There are 10 hidden switches. A switch that is on adds its own fixed numbers to the row, and there is some noise. The rows also spread widely along 10 directions, which tell nothing about the answers.
(in the rows, 128 means zero)
Some rows, each with its switches (1 for on, 0 for off) after it:
[111 119 165 122 147 122  91 123 154 114 161 100  76 113 117 122 146 185
 120 129 139 138 143 139 121 119 102 136 118 138 104] : 1 0 0 0 0 1 1 0 0 0
[115 125 162 114 139 117 127 102 122 139 129 146  85 115 113 124 123 158
 120 110 150 140 135 162 133 123 120 133 117 101 117] : 0 0 1 1 0 1 1 0 0 1
[116 125 152 133 152 138 108 147 125 141 125 116 109  97 119  92 134 118
 121 117 137 143 148 137 120 106 115 128 116 135 147] : 0 0 0 0 0 1 0 0 1 0
[130 110 124 149 168 133  96 127 133 113 146 102 120 118 139 110 134 132
 121 120 119 138 140 126 129 102 153 135 126 150 137] : 1 0 0 0 0 1 0 0 0 0
[144 133 132 130 168 135  99 120 156 142 106 113 119 118 122 115 148 136
 140 110 119 146 152 111 150  98 111 120 121 126 139] : 1 0 0 0 1 1 1 0 1 1
[114 119 152 133 147 138 132 141 100 138 131 133 125 113 145 128 131 174
  92 132 129 110 115 160 138 128 107 136 101 116 117] : 0 1 0 1 0 0 1 0 0 0
[145 146 132  93 134 119  93 108 225  80 169  93  52 120 120 159 168 202
 121 116 107 145 152  99 140 119  65 127 129 171  79] : 0 0 1 0 1 1 1 0 0 0
[123 119 129 140 171 130 104 122 128 153 122 111 115 122 121 101 110 161
 135 105 146 128 133 142 141  99 149 149 116 104 136] : 0 1 1 0 0 0 1 1 0 0
[122 113 134  85 152 142  93 134 160 104 127 103 107 131 128 153 151 225
 120 144 115 118 132 120 124 128 107  99 117 140  84] : 1 0 1 0 0 1 1 1 0 0
[126 127 124 125 165 196 114  89 149 117  98 128 110 102 132  92 138  74
 129 105  95 146 157 138  89 118 146  91 114 145 136] : 1 1 1 1 0 1 1 1 1 0
[ 96 122 159 143 149  96 115 107 111 181 121 130 102  98 101 112 104 132
 123 113 164 123 126 180 126 117 167 130 119  74 136] : 0 1 0 0 0 1 1 0 1 0
[130 140 123 114 144 124  87 121 166 144 118 113 110 128 123 131 145 168
 124 106 126 123 148 110 155 126 137 130 133 123 114] : 0 0 0 0 0 0 1 0 0 0
[113 139 146 114 142 145 103 117 145 131 111 134  93 113 122 108 142 135
 135 112 140 140 156 138 117 132 130 118 124 134 115] : 0 0 0 0 0 1 1 0 0 1
[115 101 136 141 144 113  87  89 151 117 161 114  93 111 149 123 146 134
  92 123 108 127 111 152 117 126 159 131 121 141 110] : 1 0 0 1 0 1 0 0 1 0
[149 117 122 159 181 174 133  89 126 126  88 143 132 135 154  86 137  95
 127 118  94 152 129 136 125  97 133 131 113 123 157] : 1 0 1 1 0 1 1 1 1 1
[126 143 116 112 160 106 113 138 142 130 129 141 103 131 140 147 147 196
  97 102 111 128 158 110 177  90 109 153 105 143 116] : 0 1 1 0 0 1 0 1 0 0
[118 139 141  87 138 146 126 100 148 111  99 151  97 143 119 128 143 155
 152 112 137 150 159 141 132 125 132 104 122 121  81] : 0 0 1 0 0 1 0 0 1 1
[116  98 154 153 173 109 142  90 102 159 102 161 122 141 166 123 138 193
  75 150  90 111  79 168 156 112 101 170  98  70 119] : 1 0 1 1 1 1 1 1 1 0
[124 127 125 134 146 168 133 104 128 107 105 129 120  98 141 122 145 106
 113 131  90 129 143 147  94 134 121 109 119 141 124] : 1 1 0 0 0 1 0 1 0 0
[122 116 198  98 122 120  96 124 173 152 124  71  81 101  94 123 139 223
 146 132 159 138 141 135 136 138  73 136 135  78  97] : 0 0 0 1 0 0 0 0 0 0
[138 126 143 144 168 124 146  71 163  98 119 134  85 191 133 133 143 190
 147 109 127 157 131 141 160 102 127 140 134  97  85] : 0 0 1 1 0 1 1 1 1 0
[ 90 128 176 136 171 130  87 118 139 153 112 139  84 128 132  77 139 166
 128 107 137 150 171 137 144 105 130 170 112 118 122] : 1 0 0 0 0 1 1 0 0 0
[125 133 124 127 167 123 105 147 131 125 144 114 119 117 121 136 140 150
 116 110 128 131 156 124 143  91 126 110 108 152 129] : 1 1 0 0 0 1 1 0 1 0
[112 134 134  86 136 174 106 119 135 144  95 151 115 109 140 116 144 140
  97 114 104 116 141 133 125 147 125 111 111 131 113] : 0 0 1 1 0 0 1 0 0 0
[140 151 124 125 146 111  93 150 168 133 151 108  89  70 126 129 152 132
  94  96 102 141 172  97 149  92  72 146 114 173 152] : 0 1 0 0 1 1 0 0 0 0

New rows. What belongs after each?
[ 96 108 157 140 133 123 109 121 122 136 148 119  86  71 132 112 134 142
  85 143 126 111  99 170  89 142  92 133 114 122 127] : 0 0 0 0 1 1 1 1 0 0
[138 123 159 114 127 155 121  77 173 136  87  86 102 110 105 122 138 145
 160 119 126 137 133 138 109 151 105 104 155  72 101] : 0 0 0 1 1 0 0 1 0 0
[150 108 123 122 180 142  80 138 141 134 146  77 133 131 112 113 123 158
 147  93 142 142 144 104 158  83 150 113 121 131 144] : 1 0 1 1 0 0 1 0 1 0
[138 127 132 106 144 143 115 119 140 118 108 113 126 113 124 160 147 173
 122 127 119 123 140 135 124 126 110  82 120 120 104] : 1 1 0 1 0 1 1 1 0 1
[120 132 166  99 133 141 172 107 110 114 106 151 106 129 115 145 131 173
 136 129 147 142 139 175 131 123  91 105 106  92  88] : 0 1 1 1 0 1 0 0 1 1
[108 158 142 104 128 121 102 139 103 173 135 138 103  67  90 123 118 100
 107  62 156 128 177 136 136 116 125 112 116 123 157] : 0 1 0 1 0 0 1 0 0 0
[143 128 118 116 111 135 149  52 152 128  93 161 110 120 153 160 155 148
  81 141  81 108  85 161 120 168 105 126 124  90  95] : 0 0 1 1 0 0 1 1 0 1
[102  97 150 145 186 170  91 138 106 129 131 122 111 107 155  56 116 117
 123 107 127 142 137 143 112  99 145 143 108 143 145] : 0 0 1 1 1 1 0 1 0 0
[108 115 180 109 143 112  89 118 155 171 121  95  94 114 106 112 132 201
 136 116 157 124 128 141 149 126 103 131 125  75 100] : 0 0 0 1 1 0 1 0 1 0
[128 137 140 116 153 166 137 102 147 135  66 144 109 132 128 112 142 150
 135 128 106 138 146 134 123 130 108 120 126 102 119] : 0 0 1 0 0 1 1 1 0 0
[162 134 120 130 173 132 114 132 157 121 103 103 135 139 133 134 147 176
 146 118 113 148 168 100 169  87 114 130 122 132 129] : 1 1 0 0 0 1 0 0 0 1
[102 114 131 170 186 163  89  92 112 183  88 162 128  94 164  43 128  37
  92  98  84 132 132 147 117 111 185 151 109 124 175] : 1 0 0 1 1 1 1 0 1 0
[160 126  95 155 167 132  92  81 186 137 110 126 107 103 162  94 143  93
 104 112  69 141 125 110 142 106 148 166 126 145 157] : 0 0 1 0 1 1 0 0 0 1
[111 123 166 117 123 133 126 145  89 140 141 125 112  74 109 126 144 137
  95 106 140 132 147 146 122 114  61 121 104 120 143] : 1 0 0 1 0 0 0 1 1 0
[ 57 131 144  71 138  85  36 105 150 180 145 168  58  87 129 121 147 166
  65  88 121 103 150 141 143 126 161 141  92 138  85] : 1 0 1 0 1 1 1 0 1 0
[111 110 156 125 159 120  88 141 119 148 137 113 110 113 124 107 121 168
 123 115 160 128 132 143 133 114 147 125 120 119 128] : 0 0 0 1 0 1 1 0 0 1
[119 135 131 117 138 120 107 104 147 145 132 142  92 113 129 123 136 155
  98 107 120 126 130 138 144 127 124 159 116 121 119] : 0 0 1 0 0 0 1 0 0 0
[121 137 127 144 138 138 139 103 154 125  99 163  99 106 175 121 173 139
  65 148  62 121 120 145 125 130  77 156  98 140 115] : 0 1 0 0 0 1 0 1 1 0
[134 136 136 132 143 144 125 143 112 129 117 119 115 100 106 119 133 124
 137 110 150 143 152 132 117 113  99 107 127 128 150] : 0 0 0 0 0 1 1 1 0 1
[160  91  85 130 178 129  65 161 131  85 199  76 144 129 160 138 137 175
 107 106 123 126 119  96 164  79 161 129 110 194 134] : 1 0 1 1 0 0 0 0 0 1
[163 139 144 157 184 180 133 150 148 135  74 107 141 139 142  73 143 156
 165 121 121 168 172 102 169  79  80 171 113 121 159] : 0 1 0 0 0 0 0 0 0 1
[140 125 131 134 164 105 105 133 139 108 155 107 107 139 134 137 138 173
 131  96 141 146 148 119 171  93 124 135 129 142 114] : 0 0 0 1 1 1 0 0 0 1
[119 126 110 116 144 129 116 101  94 134 120 150 141 124 136 145 126 121
 118  88 136 114 142 154 149 128 192 105 118 115 109] : 1 1 0 1 0 0 0 0 0 1
[134 112 127 128 167 125 109 100 156 127 111 112 113 150 133 124 124 179
 141 128 123 133 125 135 148 116 169 137 135 105 103] : 0 0 1 0 0 1 0 0 0 0
[128 147 141  89 106 145 123  45 149 141  82 132 105 120  80 152 140 103
 169  82 149 139 158 154 109 155 153  59 153  69  91] : 1 0 0 1 0 0 1 1 1 1
[ 98  79 155 149 176 120  60  83 131 174 128 127 105 127 161  65 114 171
 109 120 136 118  97 164 139 118 201 186 107  91 120] : 1 0 1 1 0 0 1 0 0 1
[115 128 123 112 167 153 113 106 145 132  93 149 113 120 157 125 152 171
  97 133  78 115 134 131 137 121 110 131 100 131 103] : 1 1 1 0 1 1 1 1 0 0
[125 121 154 129 137 154 155 114 122  93 154 128  96 115 138 121 141 149
 109 122 126 145 126 162 124 116  80 139  99 137 108] : 0 1 1 1 0 0 0 0 1 0
[135 132 142 109 142 154 124 109 140 132 113 123 112 110 120 113 131 135
 141 102 136 147 150 138 138 109 116 120 112 115 122] : 0 1 1 1 0 0 0 0 1 1
[120 114 129 115 168 180  95 125 156  57 144 126 113 183 183 118 180 206
 127 128 113 136 140 120 148 120 123 120 100 184  55] : 1 0 0 1 0 0 1 0 1 1
[ 94 101 169  92 154 146  65 161 123 142 141  96 108  78 127 113 138 180
 100 136 130 109 131 136 108 134 106  99 107 142 113] : 1 0 0 1 1 1 1 0 0 0
[129 106 124 103 180 179  79 154 147 144  82 125 146 130 168  94 148 174
 110 145  95 117 123 111 139 115 141 105  96 148 123] : 0 0 1 1 0 1 1 0 1 1
[ 89 132 163 154 165 139 143  98  67 158 113 164 115 127 122  88 107 117
 139  87 161 138 151 184 140 109 152 158 108  81 123] : 1 1 0 0 1 0 1 0 0 0
[155 137  93 142 139 129 100  96 192  87 163  81  94 120 128 151 147 140
 131 102 116 131 135 117 126 119 134 116 141 156 111] : 0 1 0 0 0 0 1 1 0 0
[145 118 100 143 186 126  99  76 168 112 120 115 110 156 144 128 129 165
 152 106 116 137 133 127 152  93 176 132 127 123 102] : 1 1 1 0 1 1 1 1 0 1
[128  82 134 153 149 115  83 107 139 147 126  95 119  83 149 111 132 150
  99 160 107 110  84 155 101 132 144 144 122 108 139] : 1 0 0 0 0 1 0 1 0 1
[129 106 153 114 178 173  62 140 180 123 125  75  98 112 127  80 140 179
 143 139 118 146 153 103 116 106 117 130 114 153 128] : 1 0 1 0 0 1 1 0 0 0
[ 86 122 146 123 176 145  82 122 140 156 110 145  89 105 152  75 131 163
 107 115 117 121 143 141 127 113 131 158  95 129 116] : 0 1 1 0 1 1 1 1 0 0
[122 117 113  97 173 136 100 131 122 156  77 132 149 133 134 138 135 184
 122 120 103 111 140 112 160 112 147 106 118 103 114] : 1 0 1 0 1 1 0 1 0 0
[117 131 123 137 168 115  92 109 159 124 150 129  93 127 154 126 143 155
  96  99 108 123 138 131 154 111 149 142 114 149 104] : 0 1 0 1 1 1 1 0 0 0
[113 106 125 122 147 131  85 112 147 119 163 120  92 100 141 115 129 122
  88 119 115 118 108 149 106 126 161 114 113 157 123] : 0 0 1 1 0 1 1 0 1 0
[134 117 135 123 156 161 108 127 129 111 107 119 127 116 145 118 154 149
 122 123 109 139 146 123 124 117 109 110 120 141 124] : 1 0 0 1 0 1 0 1 0 1
[104 126 141 124 116 155 160  47  92 145  88 187 111  87 137 115 132  75
  92 111 106 125 117 199  95 147 133 126 101  84 118] : 1 1 1 1 0 0 0 1 1 1
[115 119 154 118 169 155  95 139 143 128 133 101  97  93 111  94 132 154
 133 117 139 146 158 131 109  93 101 117 100 140 134] : 1 1 1 0 0 1 1 1 1 0
[137 125  90 113 146 119 135 111 106 137 111 125 144 121 109 179 106 142
 119 121 130  99 108 151 126 129 184  70 132  96 120] : 0 1 1 0 0 1 1 1 0 0
[ 83 107 224 104 157 176 116 170 104 142 109 144  84  94 140  47 142 189
 118 146 151 156 153 159 114 110  41 162  75 125 121] : 0 0 1 1 0 1 0 0 1 1
[118 118 116 136 163 143 101 131 147 112 140 112 115 123 144 119 137 143
 116 132 120 119 122 141 118 118 156 105 112 156 112] : 0 1 0 0 0 1 1 0 1 0
[102 126 137 134 160 113  96 118 126 150 123 145 103 121 135 102 133 139
 121 107 145 128 134 148 143 112 150 134 114 120 117] : 0 0 0 0 1 1 1 0 1 1
[ 95 158 176  55 108 150 120  92 176 109 115 151  44 106 100 139 162 178
 135 105 144 149 180 150 107 142  61  90 105 128  59] : 0 1 1 1 0 1 1 1 1 1
[139 138 144 115 149 121 145 127 107 113 131 133 105 131 108 140 131 165
 139  92 154 157 160 130 156  92  93 125 126 118 125] : 0 0 1 1 0 1 0 1 0 1
[135 166 138  96 104 115 160  96 107 152  97 153 111  87  75 171 127  83
 120  77 132 140 170 145 130 140 119  79 149  90 138] : 0 0 0 1 0 1 0 0 0 0
[158 105  84 153 168 107 105 143 119 109 155 108 154 128 159 164 141 167
  86 144 103 107  95 121 154 105 148 122 116 157 140] : 1 0 0 0 0 1 1 0 0 1
[ 95  91 153 139 166 142  96 121 131 121 130 108 109 149 140  99 124 172
 142 146 152 119 107 169 106 133 182 111 122 112  88] : 0 0 0 0 0 1 1 0 1 0
[156 108 126 121 147 156  95 122 172 135 106  94 125 103 147 114 143 179
 110 164  99 117  92 126 123 138 103 135 116 121 127] : 0 0 1 0 0 0 1 0 0 1
[ 85 105 129  86 150  96  59 163  92 174 127 141 140 100 147 152 136 191
  60 119 115  81 128 132 159 128 173 111 102 129 113] : 1 0 0 1 0 1 0 0 0 0
[125 118 125 136 151 113 108 107 152 130 125 115 112 121 141 134 131 159
 110 133 114 116 121 146 133 128 162 130 125 119 107] : 0 1 0 0 0 1 0 0 0 0
[102 142 134  74 143 153 134 106 136 109  75 187 109 156 170 150 164 213
 100 129  96 116 151 144 151 141 113 114  98 128  49] : 0 1 1 1 0 1 0 1 0 1
[113 116 144 120 175 130  86  97 168 142 121 126  94 134 141 108 140 177
 114 115 110 134 144 135 147 103 149 141 104 125 103] : 1 1 1 1 0 1 1 0 1 0
[112  96 146 150 167 122  62 134 125 171 124 103 116  82 132  82 126 146
 112 129 137 122 121 139 114 109 143 146 112 115 160] : 1 0 0 0 0 1 1 1 0 1
[140 126 111 143 153 104 120 111 118 135 132 140 126 113 144 156 143 150
  85 113 103 116 123 141 152 105 127 128 113 128 136] : 1 1 0 1 0 1 1 1 0 1
[115 106 140 121 178 146  83 110 141 125 143 100 101 121 130  97 110 151
 152 107 152 133 130 150 121 110 179 109 118 128 105] : 0 1 1 1 1 1 1 0 0 1
[168 134 116  93 150 141 141 126 141  92 121  88 143 162  94 183 133 203
 171 111 139 146 159 101 170 106 114  88 143 113  97] : 1 0 1 0 0 0 0 0 0 0
[101 140 154 110 126 147 110  86 151 158  86 144  94 111 120 105 138 132
 127 116 130 124 143 153 113 160 139 128 130  92 103] : 0 0 0 0 0 0 1 0 0 0
[101 133 146 100 123 136 107 100 120 158  97 163 113 110 136 116 143 125
 109 100 135 120 141 154 134 146 147 119 115 104 104] : 0 0 0 1 0 0 0 0 1 1
[102 115 147 100 135 144  99 133 123 133 110 128 117 114 142 117 141 174
 126 129 139 113 127 149 131 148 124 120 115 117  86] : 0 0 0 0 1 0 0 0 0 1
[106 135 157  86 120 136  97  96 168 133 110 118  81 107 107 133 145 149
 133 107 133 133 162 139 114 153 136  92 143 114  86] : 0 0 0 1 0 1 0 0 0 0
[131 136 116 142 181 166 107 126 137 137  98 128 134 122 137  95 138 101
 131 108 105 139 161 120 131  96 155 114 111 146 147] : 1 1 0 0 0 1 1 0 1 0
[122 101 154 112 119 114  88 123 149 127 175  57  93  48  86 155 118 155
 112 153 146 111 105 165  73 144 117  84 127 122 124] : 1 1 0 0 0 1 1 0 0 0
[ 71 125 143 105 148 120  57  88 129 185 100 154  94 100 127  90 109 112
 123  83 157 110 150 169 117 144 239 111 120 100 105] : 0 1 0 1 0 1 1 0 0 1
[160 142 113  81 131 187  81 110 232  79 101  91 100  96 145 137 196 140
 127 140  59 143 166  80 107 147  68  83 129 192  93] : 1 0 0 0 1 1 0 0 0 1
[ 93 108 124 146 168 166  79 141 116 101 173 128 109 100 178  86 145 129
  84 120 110 114 126 147 111 120 139 149  85 195 114] : 1 1 0 0 1 0 1 0 0 0
[136 124 105 105 154  87  79 143 155 140 160  91 109  91 115 157 121 173
 108 103 123 115 136 112 161  94 144 121 117 143 129] : 0 1 1 0 1 1 0 0 0 0
[130 102 156 151 169 132 100 131 108 170 109 103 139 115 134  81 113 151
 142 115 150 131 116 141 153 108 141 155 123  83 148] : 0 0 0 1 1 0 0 0 0 1
[ 87 130 180 125 166 168 105 110 115 171  79 153  86  90 113  48 124 110
 134 100 134 155 177 149 101 110 119 154 108 103 152] : 1 0 1 0 0 1 1 1 0 0
[133 116 140 121 158 178 116  96 146 109 111 116 111 130 125  99 122 121
 157 119 135 148 135 147 102 129 162  97 133 124 117] : 0 0 1 1 0 1 1 0 0 1
[108 149 134  82 137 145  77 112 194  91 140 111  69 118 121 134 155 169
 150 104 141 134 173 126 117 137 129  91 126 165  60] : 0 1 0 0 1 1 1 0 0 1
